The rows of a group lie close to one hidden flat surface of 13 dimensions, which may be shifted away from zero. Surfaces can cross.
(in the rows, 128 means zero)
Some rows, each with its group after it:
[130 110 129 146 134 140 115 122 129 105 136 124 133 125 131 121 119 137
 139 124] => J
[128 147 100 112 127 171 151 140 145  80 144 241 127  87 150 154 158 126
 123 147] => J
[133 201 130 123 116 134 171  97 126 160 146 127 151 154 144  73 148  98
 120 151] => W
[109 163 137 235  61 118  90 174 161 161 174  82  90 155 222 127 156 100
 121 102] => Y
[ 87 226 142 117 134  80 197 136 107 165 146 133  95  72 167 129 147  63
 137 149] => D
[127  97 136 126 152 120 132 116 155  97 159 154  96 135 122 202 113 141
 148 142] => Q
[103 141  92  80  71  84 114 135 140 172 142 161  75 161 142 188 100 103
 100 203] => J
[110 131  68  86 101 125 109  92  93 156 172 139 112  92 176 117 110  48
 137 128] => Q
[122 149  95 124  84 118 129 148 151 152  84 145 132 105 147 164 146 118
 142  82] => Y
[157 131 104  91 176 110  78 153  90  65 197  97 111 126 111 136 162  72
 146 144] => W
[117 151 128 110 195  77  89 163 111 127  89 145 168 165  84 120 155  93
 144 206] => J
[129 110 172 145 193 143 152 159 173 197 112 152 166 117 143 180  79 152
 196  90] => D
[155 111 161 136 148  98 128 181 139 106 149 123 103 160 107 167 169 148
 120 102] => J
[128 123 109 100 129  99 125 166 111  92 185 136  97 110 173 150  98 126
 136 117] => Y
[154  92 117 122 150 144 107 127 113 124 168 108  98 164 137 158 112 139
 135 136] => Y
[120 110 105 149 123 110 156 173 136  96 104 177 104 135 198 192 150 186
 109  77] => Q
[118 109 154 145 150 154 103 137 161 111 198  97 109  67 140 161 114 102
 134  89] => D
[115 113 104 120 181 154  98 183 104 211 101 168 130 111 181 159  99 114
 155 147] => D
[139 134 109 117 120 110 145 104 170  85 167 168 162 162 147 153  75 140
 198 129] => D
[112 117 164  90 180 110 127 136 143 189 137 133 141  78  90 163 102  79
 162 123] => J
[149 151 104  46 118  53 164 128 138  87 138 148 143 152  98 163  91 127
 190 123] => D
[127 137 104 159 128 147  94 108 115 147 144 141 133 161 156  99 147  84
 137 176] => Q
[103 125 152 139 128 192 172 125 118 115 123 184  89  74 137 134  59 187
 127 207] => Q
[103  61 100 105 148 126 130  87  90  81 116 157 100  77 135 153 103 148
 115 123] => Q
[138 109 105 183  94 158  83  99 106 123 100  78 133 145 144  86 107 137
 165 122] => Y
[151 144 127 136 152 146 131 128  85  97 189 120 111 157 156  85 134 122
 131 167] => Q
[119 142 118 186 156 153 113 145 138 174 133 166 147 184 203 131 109 128
 170 168] => D
[118 109 117 104 127 113 118 140 117 119 147 100  82 124 144 171  88 146
 110 141] => D
[130  89 103 138  62 165 104 109  98 144 144 174  93 106 135  98 109 109
 139 159] => Q
[111 126 108 140 115 154 108 120 140 113 135 136 110 142 145 145  86 149
 125 192] => W
[123 146 105 170  82 151 133 113 162 115 104 138 127 133 154 145 136 147
 145 118] => Y
[132 124 136 140 112 159 120 125 129 126 174 117 100 109 135 124 126 115
 121 134] => W
[ 89 148 116 182 136 116 114 175 127  84 136 108  97  90 208 163 153 130
 108 103] => Y
[103 171 136 136 133  74 147 167 134  84  98 102 112 147 136 163  62 183
 165 193] => D
[125 173 140 140  36 113 160 119 140 115 155  94  89 108 129 101 136 125
  97 110] => W
[106 151 135 103 167 118 148 131 107 164 101 124 126 108 124 131  96 121
 137 167] => D
[116 113 134 111 154 149 120  64 146 137 133 100 127 134  95 146 113 125
  93 166] => W
[141 119 128  97 110 147 142  98 144 129 144 136 111 119  95 146 138 124
 109 128] => J
[130 147 131 111 131 136 138  95 149 119 135 125 146 129 101 126 132 113
 128 141] => W
[141 142 112  91 139 120 140 137 139 101  97 177 180 128 103 122 127 137
 156 131] => D
[134 108 113 118  48 111 120 109 128  97 155  93 109  94 121 111 108 116
 134  69] => W
[105 131 128 193  94 135 123  97 139 132  59 113 158 158 145  83 139 163
  96 131] => J
[121 165 168 146 137 122 139  63 151 114  99  26 146  86  47 111 160  95
 141 105] => Y
[149 129 126  93 167 162 134 150  73 117 114 146 124 119 100  95 133 144
 112 174] => W
[120  96 136  99 151 171 117 127 100 186 117 148 126  59 110 120  88 109
 136 135] => J
[146 141 132 100  60 140 159 110 200  97 153 166 129 140  89 158 123 158
 116 127] => D
[142  91 110 107 124 127 151 120 100  86 133 137 135 121 151 116  79 179
 145  87] => W
[117 181 111 116 121 153 144 121 140 117 153 171 138 119 147 118  95 112
 158 197] => W
[150 119 151 101 110 159 181 101 126 170 126 143 136 115 104  96 130 146
 108  87] => W
[123  72 122 146 138 130 104 111  67 136 141  72  85 133 160 108  86 145
 115 131] => Q
[135 157 135 157 102 117  79 140 159 190 157  68 116 174 125 142 112  81
 166 162] => Y
[124  72 145 122 132 155 144 172 104 155 126 159  62  77 135 182  79 177
 127 129] => Q
[112 130 136 123 122 144 150  89 119 172 127 149 158 136 143  66 100 128
  95 147] => Y
[166 131 144  89 146 110  96 153 153 159 214  84  90 145  89 195 160  59
 140 117] => W
[199  93 137 121  95 201 166 137 127 103 151 206 111 137 102 114 208 168
  91  72] => J
[120 149 147  86 110 136 122 144 134 148 159 108  99  62  83 142  81  95
 143 158] => D
[153 106 119 113  79 101 140 101 157 133 176 170 139 171 132 131 137 105
 145  84] => J
[157 118 128 132 128 156 105 120 161 157 135 124 132 171 104 158 149 124
 135 134] => J
[125 150  88  88 158 151 119 161  95 120 123 180 125  89 145 133 181  93
  99 144] => W
[178 117 148 133 137 131 143 172  99  82 127 129 131 149  99  93 160 165
 134  97] => Y
[137 104 125 100 130 146 142 118 114 146 132 175 109 103 110 147 140 120
 120 131] => Q
[117 104 153  91 147  80 151  80 124 138 102 121 164 138  69 104  94 131
 131 134] => J
[149 114 176 164 132 128 145 117 152  89 141  63  96 157  96 155 103 188
 143 127] => Y
[116 105 134 103 183 122 126  98 131 127 130 124 151 100 106 145 121 104
 135 115] => J
[127 150 107 104 115 112 140 114 143 116 135 159 131 152 125 151 117 118
 149 166] => Q
[156 178 121  83 126  98 133 130 102 138 157  98 120 167 106 105 179  81
 106 147] => W
[139 122 124 159 114 158 121 141 144 130 108 114  88 135 136 181 143 157
 131 122] => Y
[124 130 172 135 184 141 121 106 167 142 211 124 101 152 107 178 137  94
 118 194] => J
[122 155 109 179 111 131 135 114 130 129 145 121 144 176 209  94 121 137
 130 128] => Q
[121  94 154 132 186 160 146 135  85 165  86 116 110 122 128 123 106 183
  97 149] => Q
[146 112 150 138 174 132 104 176 118 138 133 104 125 140 121 143 102 143
 165 136] => Y
[133 117  96 111 107 140 117 122 122 180 138 161 117 156 157 146  94 117
 150 154] => Q
[155 157 138  91  90 113 123 136 142 159 131 116 131 165  64 121 102 117
 154 178] => D
[133 142 105 135 111 121 114 174 138 143 150 138 127 130 177 149 112 114
 168 103] => W
[135 131 152 145 177 154 153  83 137 104  95 106 159 121  91 118 182 142
 113  99] => Y
[117 128 101  57 155 124 110  91 118 147 110 157 156 130  78 127  83  96
 148 212] => J
[ 77 166 115 111 125 140 138 133 202 108  54 177 168  81 117 184 107 160
 112 150] => D
[ 76 167 110 132 120  93 127 113 151 134  58 106 168 117 138 131  91 131
 139 148] => D
[ 81 122 109 135 164 118 119  97 133 140  58 142 162 106 138 148 112 127
 134 145] => Q
[107 171 127  98 118  58 140 148 158 125  87  92 129 135 112 178 116 134
 124 127] => Y

New rows. What belongs after each?
[ 95 115 115 124 101 115 108 116 205  99 161 102 114 102 150 212  71 139
 126 106] => D
[119 164 101 166  71 120 100 140 132 160 150 123  85 186 182 141 146 104
 109 179] => Q
[ 96  65 133  84 105  81 141 120  72 182 189 178  83 104 161 105  60  96
 104 145] => J
[124 125 161 204 123 145 113 176 122 115 146 115  98 107 150 117  98 145
 175 142] => Q
[146  98 127 176 100 180 113 132 132 146 170 117  74 150 168 157 124 146
 128 122] => Y
[133 148 124 136 108 122 143 151 147 117 160 150 109 141 156 157  91 140
 171 148] => Q
[110  75 135 139 169 125 110  89 138 127  61 139 153 138  80 155 107 157
 150 151] => Q
[127 150 129 136 118 120 143 113 158 142 137 139 116 173 133 160 140 126
 125 156] => Q
[110 136 136 143 146 122 138 136 112 159  87 110 139 108 142 114 136 130
 121 108] => Q
[112 119 136  80 108 101 119 113 140 117 129  62 100 112  80 156  32 154
 131 169] => D
[138 144 161 127 116 146 189 140 106 112 160 137 105  76 136  92 129 144
 123  90] => Q
[134 133  98  70 103 113 113  89 158 114 110 128 143 195  73 150  93 149
 116 200] => D
[130 115 166 164 167  75  97 145 125  84 146  73 135 178 103 117 110 143
 158 160] => J
[104  75 122 174 124 122  97 135 125 117  85 146 120 111 139 154 117 148
 148 118] => Q
[139 131 123 105  87 188 152  39 167 123 163 116  99 125  98 155 132 128
  84 147] => J
[139 115 148 143 124 162 156 124 158 177 124 182 132 154 130 150 101 159
 156 143] => Q
[136  82 128 130 132 160 116  71 142  83 195 117 155 106 131 101  46 132
 182 110] => D
[118 113  91 117  42 131  60 116 129 158 111  98  90 134  97 134 128  99
  93 159] => W
[126 159 158 177 149 108 146 187 115  99 125 126 140 120 153 100  77 159
 216 143] => D
[138 130  74 148  58 117 109  96 168 134 165 101  76 162 181 203 184  90
 108  68] => Y
[123  82  67 138 124 213 117  62 122 138  83 170 157 118 173 116 141 146
  91  97] => J
[139 113  76  96 106 184  83  76 136 179 142  95 104 120 127 165 149  78
 101 117] => J
[117 143  94 121 124 121 116  99 117 152 122 114 156 134 159 103 133  93
 126 114] => W
[135 104 151 151 118 142  88 182 144 187 116  87 101 148 122 158 110 154
 116 122] => D
[127 129 125 152 106 191 154 124 124 128 168 197  89 132 176 129 107 156
 118 186] => Q
[ 95 140 133 161  93 116 147 150 145  80 106 159 104  71 140 153 120 151
 145 128] => Q
[138 139 123  72  98 124 121 119 145 165 179 158  87 158  90 169 102  95
 128 213] => J
[112 134  52 104 100 154  84 104 131 116 101 148 151 101 151 144  89 104
 165 148] => J
[124 187 136  82 151  95 125 125 188 141 131 123 145 160  71 189 123  97
 148 199] => D
[102 126 135 148 112 135 122  87 113 126  93 100 139 123 113  79  99 138
 110 165] => J
[129 143 125 115 125 172 164 122 165 116  69 164 131  98 102 171 189 167
  73 100] => J
[127 112 152 148 161 172  98 119 118 148 106  75 133  95  89 110 113 124
 139 137] => J
[112 143 165 189 202 136  98 151 140 154 106  93 168 165 141 109 124 137
 140 168] => Y
[ 90 164  99 114 119 100 122  85 194 141  90 123 168 119 124 179 123  92
 145 119] => J
[133 159 125 112 125  88 142 140 156 107 119 129 134 173 118 163 136 142
 133 144] => D
[149 124 156 125 124 133 145  58 157 132 154 134 178 145  72  76 138  97
 153 116] => J
[125  96 107  99  56 176 189  77 134 120 185 227  52 101 156 166 125 148
  73 138] => Q
[135 145 130 142  92 153  77 158 165 156 142 117 126 137 109 132 145  99
 124 149] => D
[115 127 115 114 154 128  96  98 165 127 145 107 142 158 122 166 106 112
 126 160] => D
[143  95 154 148 130 158 137 114 118 141 159 129  93 136 124 127 131 140
 120 132] => Q
[ 84 147  97 159 165 128 122  21 151  91 127  89 154 158 166 134 157 103
  86 152] => Y
[128 110 122  57 142 138 189 122  90 116 106 182 104  70 112 139 137 154
  88 108] => Q
[145  90 103 117 121 113 101 186 103 139  89 153 124 145 136 145 140 150
 129  98] => J
[135 123 139 130 158 114 100 116 125 127 127  72 125 192 100 133 125 144
 107 177] => D
[ 89 152 115 137 106 119 121 136 155 149  53 118 136 107 129 159 121 144
 115 139] => J
[142  95 128 201 118 141  81 199 114 115 123 151  95 161 160 144 119 165
 169 155] => Q
[165  87 177 145 163 106 135 155 166 149  97 113 167 171  81 154 149 168
 157  54] => J
[ 96 131 126  91 204  52 112  96 135  96 107  99 174 142  93 155 102 104
 148 161] => J
[ 99 109 140 148 155 116 128 123  95 130  68 118 143 108 126  91 154 141
  77 121] => J
[151 132 132 175  87  96 130 120 170  92 143  88 133 186 142 142 136 150
 157  77] => Y
[101 135 144 199  91 148 115 136 142 155 102 138  96 116 138 129 163 121
 102 150] => Q
[102 155 130 133 145 116 135 120 105 172  85 113 159  90 134  86 152  89
 122 102] => D
[131 107 147 131 114 135 132  89 128 131 161 118 104 128 102 126 104 120
 144 149] => Q
[145 141 109 130 113 186 117  55 164  87 185 133 166  80 113 104 129  70
 184 102] => J
[120 173 143 118 142  98 164 115 158 153 100 133 169 129 114 132 182  99
 123  92] => D
[159  67 142 209  19 163 118 128 166 103 196 192  69 148 144 142 118 149
 173 112] => Q
[145 113 155 128 168  70 109 137 134  94 139  78 137 176  84 144 130 136
 150 127] => J
[136 109 160 112 156 136 118 144 188 140  85 110 160 127  62 174 161 156
  93  86] => D
[145  98 129 123  93  75 122 184 124  87 166  90  50 148 139 193 131 164
 108  92] => J
[105 156 111 123 122 145 168 130  82  90  85 174 124  97 148  84 134 160
  86 168] => D
[134 137 119 151 125 132 100 107 128 114 129  81 128 155 118 121 121 118
 155 149] => Y
[113 123 103 164 140 127  84 111 127 137 143 118 121 173 165 144 118 106
 144 177] => Q
[144 111 157 142 148 192 177 114 128 103 158 200 117 109 122 116 121 167
 136 154] => Q
[150 118 161  85 176 163 146  95  57 159 124 112 134 111  57  48 116 114
 120 178] => D
[136 147 100 107 137 117 123 121 121 160 175 122 127 144 178 136 151  76
 128 103] => W
[134 163 187 152 121 153 138 198 111 188 165  82  60 108 117 124  77 139
 150 192] => Q
[138 109 143 156  82 169 161 132 120 145 142 177 103  95 149 106 134 146
 122  95] => Q
[151 154 111 110 119 135 135 126 114 107 200 145 124 105 148 100 193  61
 122  88] => W
[179  93 155 145 138 159 122 183 165 157 147 166 162 131 111 145 121 138
 208  59] => W
[144 111 141 154 149 142  99 153 112 169 155 104 106 173 148 126  84 137
 161 170] => D
[120 156 140 142 131 140  89 132 168  72 160 116 129  87  81 141 140  87
 152 167] => W
[133 132 112 151 121 144  83 191 140 137 100 145 140 128 146 135 173 125
 113 104] => D
